The rows of a group lie close to one hidden flat surface of 12 dimensions, which passes through zero. Surfaces can cross.
Known rows, each followed by its group:
-27	-8	-4	24	23	-25	32	-18	-31	-32	-6	0	41	-4	3	-11	22	10 -> K_859
27	8	-24	-2	14	51	-22	10	33	0	16	-16	13	50	-3	-15	-19	19 -> K_19
21	4	9	0	39	3	6	-11	29	31	-11	-22	-3	24	-17	-16	6	-13 -> K_451
28	6	-6	40	-8	27	10	-15	-9	35	-4	-41	8	11	45	-21	13	-13 -> K_451
-1	-2	30	7	-25	10	-4	-39	25	11	-3	2	-18	-23	13	-2	-8	-26 -> K_859
-23	-7	-25	41	-3	27	24	5	16	9	-4	-31	45	-44	6	41	-13	41 -> K_718
-43	-27	-3	-27	-1	-7	25	-20	-1	-9	-1	15	-13	35	-12	-30	10	5 -> K_896
-4	-14	-32	-7	27	-30	-6	-4	-9	-66	9	4	23	-29	4	12	26	-15 -> K_859
-37	-15	10	9	9	4	16	5	-27	2	-10	28	4	4	-9	-28	11	21 -> K_718
-13	22	16	-33	48	-43	16	22	-41	5	-11	11	10	16	-22	31	-43	28 -> K_859
-4	18	20	27	-20	-24	-7	19	7	36	-22	-3	-14	1	-16	-3	24	30 -> K_896
-3	0	15	-20	-34	23	-36	17	-18	-19	9	46	-8	-26	-1	10	-20	-10 -> K_960
-17	-12	-17	8	-13	28	-19	-1	-16	-22	-11	12	-6	-38	47	-14	21	-1 -> K_896
-17	-35	27	-3	54	37	-4	-1	3	20	8	9	-21	-9	-7	-6	32	-15 -> K_451
38	12	-3	17	22	-30	-61	13	-2	6	3	-23	26	-5	-6	26	12	-18 -> K_960
-16	27	51	5	25	32	8	2	24	-6	-19	22	-14	-5	-19	-9	24	29 -> K_960
-10	-10	-40	-36	-27	43	14	31	11	45	-29	-12	-11	-18	8	0	-6	2 -> K_223
-16	-8	-39	-7	-4	26	-16	17	-36	-39	-2	28	13	19	33	-39	-12	23 -> K_413
-11	-22	-8	13	7	-16	55	7	-6	-20	0	34	-3	-65	-16	-5	-18	-1 -> K_223
50	24	-15	10	0	-13	-24	30	18	-34	9	26	5	-3	-29	-16	-20	1 -> K_896
6	39	-5	-8	6	48	40	6	10	6	-13	-42	26	29	10	18	7	30 -> K_960
24	-1	-38	10	4	-34	20	-33	-11	-7	-7	-14	11	-4	40	-27	-51	-22 -> K_451
0	-3	-11	3	16	16	54	30	-38	-20	-16	19	-1	-25	5	-34	58	-6 -> K_896
-32	22	-7	-33	7	20	-16	-2	5	-37	-35	23	18	-37	18	13	-26	22 -> K_859
15	11	-4	-22	62	-23	16	0	-6	-2	-10	-23	-28	-29	34	31	-13	-6 -> K_718
4	18	42	-8	-1	26	-8	-25	5	28	-14	3	10	-22	7	15	-36	-23 -> K_718
17	55	-21	-4	-29	19	-26	39	28	-28	-19	0	-4	-19	14	24	-10	49 -> K_896
31	1	0	-21	8	23	-23	-24	-20	9	8	-8	3	26	37	-15	-25	-47 -> K_413
44	6	-21	2	-22	-13	-17	6	20	6	38	-19	-31	25	12	20	-47	-2 -> K_718
-1	4	1	-38	-10	29	-23	29	34	-12	10	18	7	19	-55	16	2	7 -> K_413
14	7	-25	-10	12	-17	27	-15	29	18	-28	-11	33	-27	-19	-1	-48	-15 -> K_19
-30	0	-5	-11	10	2	8	-14	14	15	-58	-4	29	-36	-6	-19	39	-15 -> K_19
-14	15	-8	-9	-35	30	42	-3	-25	4	-10	-3	14	30	19	-18	-13	19 -> K_19
-22	-7	-13	-24	-2	-9	-16	-7	-3	-1	-11	-4	15	49	-16	-22	28	-3 -> K_223
-1	15	19	3	58	-8	-24	11	-20	-2	-4	6	47	-4	-23	26	-22	16 -> K_859
15	15	32	7	2	-6	7	2	-17	-24	21	23	36	16	-43	7	-13	-6 -> K_223
13	32	-6	14	4	-55	9	-5	-27	1	-14	-29	55	13	-9	21	-13	4 -> K_451
-17	-17	-29	19	-64	13	12	-19	8	-28	5	20	-10	-10	27	-39	-12	7 -> K_859
-39	0	6	5	-37	-19	22	5	-2	-8	0	-15	14	-5	-23	35	57	18 -> K_896
2	8	-11	-36	-6	25	-17	29	-3	1	-8	18	5	-3	-13	6	-19	0 -> K_451
-41	-22	8	-34	14	-3	8	-16	0	-20	-3	16	3	-3	-16	7	10	-6 -> K_19
-7	-36	-12	-16	66	26	-7	-9	20	0	12	-16	-10	0	8	3	15	-12 -> K_451
-15	-5	-29	27	-8	28	12	-5	-8	-38	0	7	51	36	-5	-50	23	25 -> K_859
-37	-36	-13	4	-8	-11	13	6	-47	-20	8	25	17	-14	0	-10	16	-1 -> K_718
-14	-23	-29	35	-10	-1	22	-6	-37	-2	18	-17	31	31	18	-18	1	17 -> K_413
-3	-17	-2	2	31	6	-41	24	-16	-14	8	30	-7	54	-20	-53	38	8 -> K_960
-25	5	6	-34	-26	-5	6	8	32	-32	-5	23	-14	-6	-40	10	24	9 -> K_413
-9	-9	-11	-14	-5	7	-1	40	-27	3	-17	49	-37	9	0	-55	-2	16 -> K_859
-32	-33	12	5	-24	10	-16	8	-40	23	18	16	26	23	-22	1	4	-3 -> K_718
36	15	21	7	20	-26	7	9	-20	19	4	-20	-37	-23	25	23	19	-23 -> K_19
17	3	-21	-6	12	17	-16	19	0	10	-3	-2	11	-14	5	10	-34	3 -> K_223
-9	13	-35	-8	-13	22	63	-8	22	-24	-31	-8	26	-12	2	-26	15	9 -> K_960
-12	29	28	-1	-52	2	-13	11	15	-15	-12	9	8	-17	-26	22	52	7 -> K_960
27	24	29	-3	-17	-24	-19	1	-29	30	-12	0	28	2	-18	12	-3	-37 -> K_19
-19	-37	-45	1	15	36	-20	27	11	-15	4	23	-5	3	0	-36	5	26 -> K_223
-5	-16	-27	-23	27	-24	2	-4	23	-15	-14	-7	-24	-38	14	8	11	-13 -> K_451
17	40	0	-12	-5	21	-40	29	-2	-17	-1	-1	-2	14	17	24	-11	30 -> K_19
24	9	-11	71	5	-68	-44	-8	18	-29	12	-16	27	-1	-12	-1	25	18 -> K_451
11	10	0	-19	-3	56	-28	13	4	-12	29	2	8	17	8	34	-51	17 -> K_451
-2	-19	6	22	0	-34	-7	-32	1	4	3	8	-22	-24	22	-14	-26	-16 -> K_896
-20	13	59	-27	-31	32	15	-18	-30	13	9	28	13	28	-17	11	-28	-10 -> K_960
-7	2	17	-33	-29	53	5	15	-1	25	-6	1	-19	1	4	7	25	-17 -> K_896
22	15	-11	-30	-7	-11	19	-12	35	-30	-21	-2	-54	-18	25	-28	46	-33 -> K_718
11	1	2	9	39	-9	-10	-12	-29	4	0	0	14	-24	31	14	-55	-7 -> K_896
32	31	12	18	-21	27	-13	-10	15	-4	-17	5	4	7	12	-41	15	-14 -> K_413
-24	-21	-24	4	2	-17	37	15	5	-25	18	14	8	11	-37	1	-17	39 -> K_896
-9	5	7	25	-8	6	-24	-15	-27	-28	24	2	-2	44	36	-14	-3	25 -> K_223
18	7	28	-19	54	2	-37	27	-2	16	-6	22	-8	7	-33	-6	3	-8 -> K_859
-27	4	17	6	-19	7	33	-36	-2	-11	-22	13	25	-20	2	-19	0	-7 -> K_718
26	11	31	8	3	-21	21	-20	25	-19	17	15	-35	-53	1	28	-43	-14 -> K_223
-23	-30	-9	-30	49	-1	-36	-3	10	13	-14	-10	-25	-32	22	20	16	-15 -> K_223
-13	8	14	-28	43	32	29	19	-47	31	-19	6	1	10	18	0	-28	12 -> K_413
4	45	14	-14	-36	11	26	-22	-20	-2	-25	-12	-17	31	49	-24	5	1 -> K_19
16	-21	-13	49	-34	2	-30	6	35	13	23	-8	3	19	-30	-25	34	1 -> K_896
-21	12	15	-23	-8	-40	-2	-9	-15	-47	-6	47	-2	-42	-5	23	-46	8 -> K_413
-34	-31	-10	-8	9	3	-18	-12	-17	-21	27	-4	40	-7	-2	45	-25	5 -> K_896
8	2	21	-3	24	31	-10	7	-44	27	-5	4	19	30	7	-20	6	-15 -> K_718
42	39	15	34	40	18	-6	32	-1	8	-12	3	-12	-2	14	-21	-8	31 -> K_718
-40	-31	-9	-25	-21	-39	5	-15	2	27	-3	-6	10	-8	-28	32	-21	-11 -> K_223
18	-16	31	24	30	-20	-13	-28	-17	48	19	-20	-43	39	28	-18	-2	-21 -> K_960
-1	7	-1	17	-43	7	-12	38	-29	14	0	16	19	-10	-14	9	0	16 -> K_19
20	33	31	-13	3	49	-32	32	15	-6	-23	32	11	-40	-24	4	21	-10 -> K_413
-4	1	-8	-4	-6	7	37	-43	16	-26	11	-6	-36	39	40	-36	-22	7 -> K_19
15	7	-33	-17	-29	16	-3	2	-12	-13	13	-27	25	30	14	12	8	-13 -> K_859
0	6	-11	-6	-18	43	-28	34	-19	12	-18	20	40	0	-15	-13	-1	8 -> K_19
15	41	13	28	-37	21	44	-22	25	7	-3	-20	12	-16	19	23	-54	24 -> K_413
-38	-6	53	0	22	-12	25	-14	-27	19	-3	9	-3	19	-19	1	28	4 -> K_960
5	14	29	-8	22	-4	0	-7	-15	17	8	-18	-14	-28	30	61	-35	-2 -> K_960
8	-6	-4	45	-3	-36	-22	-5	31	19	2	-28	-4	-16	-7	11	21	8 -> K_223
-8	-12	-14	27	5	1	0	15	-27	-25	-7	28	13	-40	10	-23	19	4 -> K_718
-8	27	5	8	-10	27	24	8	22	-5	2	-29	8	48	-11	10	34	43 -> K_451
-10	-10	6	-16	-2	-26	-23	5	-36	-39	16	39	35	36	-43	-15	9	-14 -> K_859
-14	22	5	-40	-9	35	49	-14	-6	-13	-19	10	-14	18	25	-25	-17	2 -> K_413
-5	-21	2	17	-36	-25	-53	12	12	7	18	8	0	14	-37	1	29	-3 -> K_413
-11	-11	-1	-53	-5	23	-22	13	23	25	-2	-15	-47	-10	10	36	19	-15 -> K_413
-13	15	9	-25	7	23	-13	-15	-10	-83	23	14	-11	25	33	5	20	9 -> K_451
-38	-10	26	-51	-13	48	32	10	-37	14	-10	34	-24	26	2	-24	14	-5 -> K_718
-8	-2	-22	1	-31	30	-6	-9	-1	-31	17	-23	61	30	-8	10	33	-4 -> K_859
30	-3	-17	40	28	8	5	5	-40	19	-2	-4	44	-22	23	-15	-41	-8 -> K_223
-15	-4	-1	12	-2	-20	-17	-1	-27	18	4	-17	12	-23	25	46	-25	11 -> K_223
-23	3	22	9	6	0	14	-21	-15	9	8	-31	27	34	1	26	24	13 -> K_19
-19	17	14	-49	19	14	30	-10	-7	-33	-24	29	25	3	-19	-12	-4	-9 -> K_960
-14	-20	25	-52	21	5	-25	2	-15	3	-8	41	-16	-28	-15	3	-9	-41 -> K_960
10	-2	3	10	27	8	3	-1	-18	5	-2	0	-16	-56	46	20	-32	-8 -> K_451

New rows, each followed by its group:
-9	39	24	-15	-32	-27	-34	17	-16	-30	1	14	-25	-18	16	54	-9	29 -> K_19
10	-40	7	18	36	-20	57	12	-40	28	41	-13	-16	-26	-4	34	-8	-19 -> K_19
-6	34	29	-27	-3	24	24	14	-70	21	-23	-9	7	-16	44	35	0	-7 -> K_19
-13	-40	2	35	-24	10	-42	-25	22	-18	56	-14	-5	16	6	21	14	1 -> K_451
-10	-36	-5	-12	-25	-18	-32	-1	-10	-31	31	53	-12	-9	-18	-11	-37	-17 -> K_413
30	-4	-40	-21	61	-2	-18	4	10	-22	-10	4	13	9	3	-31	-28	-13 -> K_960
4	7	24	1	20	-4	-25	0	3	13	4	-5	17	-11	-18	32	0	-7 -> K_859
3	18	12	8	-32	-1	-55	25	-42	-37	6	31	24	-8	1	6	27	-3 -> K_451
-15	-2	30	-14	19	18	24	-14	11	18	2	1	-40	25	3	-11	-6	10 -> K_960
-10	11	23	-14	-48	2	-56	-5	13	13	18	-15	-25	30	11	45	-5	11 -> K_223
-25	-16	-22	-47	-8	49	4	-4	1	-38	26	0	-7	23	22	16	-14	5 -> K_451
32	15	-11	15	32	1	-45	29	-14	12	-19	19	-9	-28	25	-17	-38	7 -> K_859
24	43	-7	-32	-10	69	-29	27	-12	-8	-14	7	8	50	23	-24	-6	11 -> K_19
10	37	7	-5	-9	-10	-31	19	-16	-30	-31	25	-5	-35	22	-6	16	3 -> K_896
29	14	-31	-14	-13	-9	-30	14	5	-13	-2	-26	-14	11	25	1	42	-16 -> K_960
-5	5	-7	-5	-14	37	22	7	8	-16	10	2	16	-22	0	28	-24	14 -> K_413
1	21	54	18	9	7	-10	0	-34	8	9	3	17	-1	-2	30	6	2 -> K_451
13	15	20	26	-33	-49	15	2	10	26	-29	24	-26	-26	-21	-35	-5	-6 -> K_451
-13	20	2	-29	-22	13	52	-9	-4	2	-20	11	-37	6	29	-17	-34	16 -> K_896
-16	12	19	-24	25	-7	21	16	9	19	-23	-14	-10	0	-25	19	39	13 -> K_413
13	5	8	33	35	-36	29	-26	-35	40	-1	-35	5	12	37	3	-45	3 -> K_413
7	-4	-30	-14	27	-5	36	18	-17	-15	11	5	23	8	-17	6	-45	11 -> K_19
2	10	-20	38	-41	25	-9	17	13	-29	10	14	33	-8	-10	-6	-11	38 -> K_413
-6	-28	-11	2	-7	-27	3	-6	-19	19	19	-12	-25	-12	23	22	-17	-12 -> K_960
38	-6	4	13	3	51	-26	21	-3	43	7	-10	2	28	-5	-29	29	-28 -> K_19
30	12	-1	14	-31	-20	71	-5	-7	-16	27	1	3	-7	-11	12	-40	-8 -> K_896
3	3	-32	-18	-15	27	21	-35	2	-18	6	-43	7	31	54	-2	6	-17 -> K_413
22	-10	-27	13	11	-5	22	14	55	-3	16	-20	-17	0	-30	5	8	14 -> K_896
27	-8	2	6	-14	-2	0	17	1	-11	5	38	-24	-7	-24	-47	29	-30 -> K_896
7	-11	-9	11	-17	-3	12	-19	-28	-10	31	-15	30	-3	18	27	-32	-19 -> K_859
24	5	-13	-17	-26	-2	29	23	18	-5	4	13	-69	5	5	-29	13	-6 -> K_19
40	7	-8	15	44	-15	18	7	-15	-19	12	-10	33	-9	-13	3	7	-25 -> K_896
-8	42	-33	-4	4	8	33	6	12	-9	-55	-25	14	-18	32	-11	9	36 -> K_19
-9	16	1	26	-9	-1	-2	-15	5	-53	26	0	-9	63	15	-22	12	48 -> K_223
24	48	19	-48	-21	22	19	7	30	17	-15	-24	-22	4	-4	37	-6	-8 -> K_223
-12	6	-2	14	-59	-26	-6	-7	29	-3	-2	4	4	5	-27	3	-9	18 -> K_19
-26	25	-22	-56	17	-24	7	-6	-32	-34	-20	-11	0	22	40	22	-26	24 -> K_223
-7	-9	10	-23	36	-52	-10	-13	-12	-14	5	9	5	-19	-13	33	-31	-14 -> K_960
-17	-39	-12	-4	14	-49	-15	-37	-2	11	-10	5	-10	-18	10	-20	-13	-35 -> K_223
-12	-36	-19	6	24	8	2	-6	-5	0	6	20	-10	12	6	-44	-15	2 -> K_896
-3	-8	11	37	-10	-13	-35	22	7	-7	13	12	-52	-38	21	15	22	27 -> K_960
-21	-13	-11	-9	-6	-4	28	-21	24	-2	-4	-3	0	-14	-5	7	-26	6 -> K_19
7	-30	4	19	4	-30	-15	25	-7	18	33	-26	-3	-32	-26	61	53	-22 -> K_859
16	-12	4	35	40	-5	3	-26	0	-17	8	20	6	-11	12	-41	-32	-9 -> K_859
6	-2	-15	40	-12	-8	8	-6	14	9	3	-21	-19	-19	32	4	-9	20 -> K_223
-17	3	16	14	36	3	36	-1	-18	19	-1	-31	27	11	-7	27	21	20 -> K_451
9	-4	-23	2	-26	-32	-20	26	30	1	9	-14	-29	1	-23	15	38	9 -> K_859
-13	-11	25	-8	19	22	-13	-4	-7	-30	21	25	12	46	-29	-24	32	0 -> K_223
30	28	12	1	-21	-34	-14	21	12	-24	0	24	-1	7	-46	-14	24	-9 -> K_896
14	-11	9	-18	37	-21	16	22	-39	27	10	-8	-25	-10	7	26	4	-24 -> K_859
-39	-37	23	31	-22	35	-12	-17	-22	-3	42	10	4	51	2	-14	18	18 -> K_223
-33	-37	5	-16	10	5	21	-10	-27	11	19	12	13	-3	-9	19	-38	-8 -> K_451
-40	-32	16	18	-30	-30	14	-14	-16	5	1	10	-17	-39	2	7	41	-11 -> K_896
27	24	17	-2	4	-19	-10	-7	11	16	-25	-3	5	40	-25	-44	31	-25 -> K_451
-8	-30	-8	9	-25	39	-13	5	9	30	23	-8	4	24	-15	-4	4	0 -> K_451
-29	-33	-47	-28	17	39	14	-3	56	-13	13	-19	-22	9	6	12	-22	30 -> K_896
15	-3	-13	17	-35	16	-24	9	-13	-37	30	6	41	-15	-7	17	10	-14 -> K_896
-29	-8	44	-14	9	20	32	-19	4	-8	13	24	-30	19	-11	-9	4	8 -> K_451
12	-8	-17	17	-23	-19	27	-18	39	-12	18	-14	-15	6	-9	-7	-3	0 -> K_896
-7	-9	-6	-2	-1	10	13	7	0	21	10	-9	-14	-16	11	32	-40	15 -> K_413
-38	-41	5	-11	-2	15	-19	-9	-3	18	-1	29	-7	-4	-7	-16	-19	-7 -> K_718
6	-20	-11	-15	36	10	11	13	11	-20	29	2	-1	7	-27	14	-1	-1 -> K_859
1	14	3	-23	-38	53	-25	14	16	28	-1	11	-16	33	2	-8	-40	20 -> K_896
-17	-1	-13	-59	51	-4	6	1	-17	-55	-17	22	-8	-12	15	-5	16	-13 -> K_451
-21	-24	-47	-9	16	-11	21	17	-2	-24	-14	6	5	-19	-4	-18	27	9 -> K_960
-6	25	-28	-22	6	-3	0	-10	15	-31	-44	-18	1	-23	39	-5	35	0 -> K_859
-18	2	-8	4	2	4	-20	10	-17	6	12	-23	8	-1	25	53	-21	38 -> K_223
-53	-34	18	-23	-9	43	-26	-14	11	23	-22	28	17	-25	-21	-8	14	-15 -> K_718
-42	-42	-8	-15	-30	-9	-58	6	-35	-5	10	44	-10	-11	10	-3	-16	-4 -> K_223
-6	13	14	6	22	0	51	2	-39	7	-23	14	9	0	7	-28	-10	10 -> K_451
18	-15	-29	16	32	-20	-38	38	-28	-36	11	29	-1	-27	2	-13	6	3 -> K_718
-21	-5	20	-61	38	-3	18	-8	-17	11	-10	29	-21	27	-12	-10	-47	-8 -> K_896
-10	14	0	-13	36	10	23	19	0	8	-24	-10	-7	-19	6	14	13	20 -> K_413
-7	-36	-22	15	-12	-11	-25	4	-12	3	17	13	-35	-40	38	7	-40	1 -> K_413
-16	7	-30	0	-17	-42	9	16	-18	-44	-7	22	15	-22	-5	7	-18	29 -> K_451
-39	0	-20	-46	-26	28	28	11	13	-27	9	-14	11	19	-15	41	10	28 -> K_413
-13	-14	21	29	-44	-21	-23	-11	3	1	-2	37	-15	-4	-17	-43	20	-9 -> K_859
11	24	-6	-36	39	-15	38	16	1	7	-9	-32	20	16	-27	37	8	3 -> K_19
-28	-43	-58	-22	27	-12	19	3	16	-18	-10	-9	-14	-30	11	-7	23	-1 -> K_451
1	-19	-16	22	-2	21	-2	10	53	26	7	-6	-17	-7	-20	-5	-21	25 -> K_960
10	-11	-41	-7	-57	16	-36	2	-11	-22	15	17	27	47	-2	-38	-15	-14 -> K_451
5	-4	-26	-15	-28	12	-19	22	21	1	29	-18	-40	22	14	30	-16	25 -> K_960
-18	-21	-2	49	-37	-36	-23	-9	-11	19	4	-27	-11	-47	33	34	35	0 -> K_413
15	0	-21	2	22	8	-19	14	45	12	-17	-9	45	-8	-52	0	0	-4 -> K_960
1	-9	15	-2	-4	2	-6	14	1	6	15	-2	-23	27	-20	-4	54	-8 -> K_19
8	19	-13	-32	-29	-12	19	0	11	-29	-7	24	-11	10	-10	-19	-31	-1 -> K_223
12	-17	-6	27	-1	-21	-13	-4	34	6	18	-16	6	20	-37	-6	26	-4 -> K_896
-56	-40	15	14	-3	15	25	3	-66	16	3	40	16	11	1	-33	-4	18 -> K_718
-3	34	20	-22	-3	-7	9	30	10	-2	-36	19	-20	-12	-26	-3	36	14 -> K_451
-17	17	-19	1	36	-3	19	28	-12	-39	-12	-8	15	-13	8	19	26	42 -> K_960
-9	-5	0	13	-10	7	26	-10	-3	31	-8	4	-26	20	19	-36	-32	19 -> K_896
-19	12	8	-38	39	-21	21	-1	7	5	-11	-14	0	15	-19	33	-15	17 -> K_896
17	20	0	23	-21	5	2	27	-30	43	-26	-7	36	10	-11	-20	20	-1 -> K_451
4	-12	-4	-37	52	18	0	3	7	37	-20	-19	-4	-44	11	31	-11	-30 -> K_223
-7	5	-2	6	-21	-6	35	16	3	14	-2	30	6	11	-41	-13	-65	36 -> K_451
4	29	-10	-31	-10	47	-21	11	-12	-1	-21	12	24	30	15	-18	-30	11 -> K_859
30	-37	-4	50	2	-21	22	20	-11	48	24	-10	-3	-22	-28	-5	17	-25 -> K_19
-9	1	1	-33	23	52	6	-16	28	-19	5	-28	22	-21	8	47	12	-15 -> K_859
-8	0	-30	-5	4	64	-7	31	-16	-6	8	-1	39	33	4	-2	-19	37 -> K_896
-21	21	25	-4	-18	-7	17	-9	1	-13	-22	-2	34	-13	-24	13	51	-5 -> K_718
4	-10	-12	-18	-23	10	-9	3	2	20	32	-12	4	48	-13	20	-47	7 -> K_960
41	-6	5	57	-17	-15	-29	-19	37	3	20	7	-32	-29	16	-21	-28	-12 -> K_223
-2	3	-8	-30	-9	-6	-1	8	-5	12	-2	-34	-32	4	24	32	44	-13 -> K_960
24	2	21	0	-4	-27	-27	0	-9	-7	4	28	5	12	-33	-28	10	-33 -> K_896
-49	-30	10	-2	8	17	12	8	-42	23	-3	-6	16	-4	-1	17	46	5 -> K_223
14	-11	33	28	13	27	11	10	-46	62	10	-6	3	19	2	-16	8	-17 -> K_859
14	13	-12	3	-18	11	-43	10	2	5	-21	0	-2	-31	28	-2	9	-10 -> K_859
20	17	23	40	-30	1	24	-10	35	18	0	5	-11	-24	-12	-5	-29	11 -> K_413
-2	-12	-3	-3	0	7	39	-15	-32	9	0	8	25	22	-2	-31	-16	-20 -> K_19
-1	11	22	13	-23	-58	31	-13	-25	-10	-7	35	-20	-13	-3	-24	-32	-2 -> K_896
-6	40	11	-26	-4	42	-1	-5	-21	20	-58	-11	18	-19	44	-6	13	-10 -> K_19
43	46	2	1	4	14	-28	30	-6	-16	-30	15	-9	-27	22	-22	23	-9 -> K_896
-17	23	19	-33	-18	30	25	-35	25	6	-37	-2	-22	20	19	-39	19	-11 -> K_859
